There are 3 ways to turn a row about zero (a turn may also mirror it). The second row of each pair is the first, turned, with some noise. The first 21 pairs use one turn. New pairs use 2 turns, one after the other, and a turn may come again.
In the rows, 128 means zero.
Some pairs, each with its turns in order after it:
[141 171 191 120 134  57]
[ 89 119  36  97 118 124]  res

[128 112 132 154 108 104]
[106 136 139 116 122 163]  gute

[121  86 128 210  92  96]
[ 64 117 158 102 117 200]  gute

[112 133 210 191 173 121]
[ 57  88  94 147 183  88]  res

[ 65 120 142 191 134 181]
[140  94 155 168 211  98]  res

[ 98  76 153 103 111 145]
[147  66 146 147 105 119]  res

[127 148  83 125 124  99]
[155 114 106 140 106 165]  gute

[126 121 106 110 144 185]
[143  89 120 118 148  88]  gute

[179 140  97 147 131 122]
[106  98 114 136  81 144]  Deneg

[127 202 138 207 134 110]
[111 110  66  53 127 173]  Deneg

[134  85 127  95 134 133]
[128 130 163 167 135 110]  Deneg

[115 135 125 127 100 210]
[176 137 166 150 138  72]  res

[111 102 154 193 159 125]
[ 96  89 139  77 165 112]  Deneg

[183 175 141 139 133 105]
[117 103 104 133 109 192]  Deneg

[154  91 126  85 130 138]
[126 119 156 122  72 129]  res

[179 130  99 129  77 111]
[128 143  70  94 137 172]  gute

[120 152 154 149 138 111]
[109 125  96 124 153 120]  res

[114 124 126 127 136 114]
[137 127 143 135 117 136]  gute

[136 115 148 141 103 150]
[ 98 132 127 114 156 125]  gute

[140  93  92 120 121 126]
[122 113 135 156 102  93]  Deneg

[133 109 120 140  83 150]
[163 115 148 114 102 109]  Deneg

New pairs, each followed by its turns in order:
[127 129 113  87 122 117]
[154 132 147 150 105 139]  res Deneg

[125 132  90 124 136 186]
[102  94 138 166 140  88]  gute Deneg

[131 146 156 106 108 112]
[118 121 105 162 110 121]  gute gute

[109 111 102 131 130 164]
[135 167 128 151 130 147]  Deneg gute

[135  97 121 174  70 133]
[144 172 124  64 130 144]  Deneg gute

[122 176 104 125 116 115]
[101  86 108 116 122 137]  gute gute

[107 109 102 122 178 104]
[105 168 117  94 159 142]  gute gute

[125 134 127 151 131 147]
[143 146 130 148 136 130]  Deneg Deneg

[130 100 118 122 148 147]
[138 118 134 161 142 130]  gute Deneg

[110 146 112  99 114 109]
[107 110 139 116  97 148]  gute Deneg

[162 148 130 161 130 127]
[148 144 158 136 119  97]  Deneg Deneg

[126  46 135 118  85  73]
[ 87 146 149  65  57 150]  Deneg gute

[153 111 112 126 128  87]
[120  96 129 115 127  88]  Deneg Deneg

[188 152 109 133 170 132]
[164 117  87 156  93  89]  gute Deneg

[109 134 131 127 122  83]
[141 140 173 127 123 135]  res res

[191  77  59 136 116 157]
[177 127 137  48 135 187]  res Deneg

[157 146 100 148 148  54]
[123 206 132  98  95 113]  res Deneg

[119 101 158  70 125 137]
[136 174 106 144  88 104]  gute gute

[152 157 133 163 119 139]
[125 116 120 167 100 141]  res gute

[167 172 126 132  65  59]
[128  51  71 172 156 110]  gute gute

[172 131 140 113 187 112]
[184  85 113  98 138 124]  res res

[156 127 116 134 126  76]
[122  86 140  94 123 149]  Deneg gute

[156 151 100 104 126 126]
[135 167 146 131 115 152]  gute res

[185 140 105 147 156 143]
[144 169  94  97 153 156]  res Deneg

[135 161 129  47 115  84]
[103 111 100 121  61 191]  gute Deneg

[109 135 131 117 139 158]
[105 116 113 118 107 133]  res res

[147 135 169  85 124 120]
[116 138  82 131 120 168]  gute Deneg

[ 98  98  48 210 129 121]
[120 101 182  56 202 107]  gute gute

[146 126 101 136 173 124]
[136 106 166 149 144 153]  Deneg gute

[131 101 173 163 130 105]
[118  82 169 123 121 155]  res gute

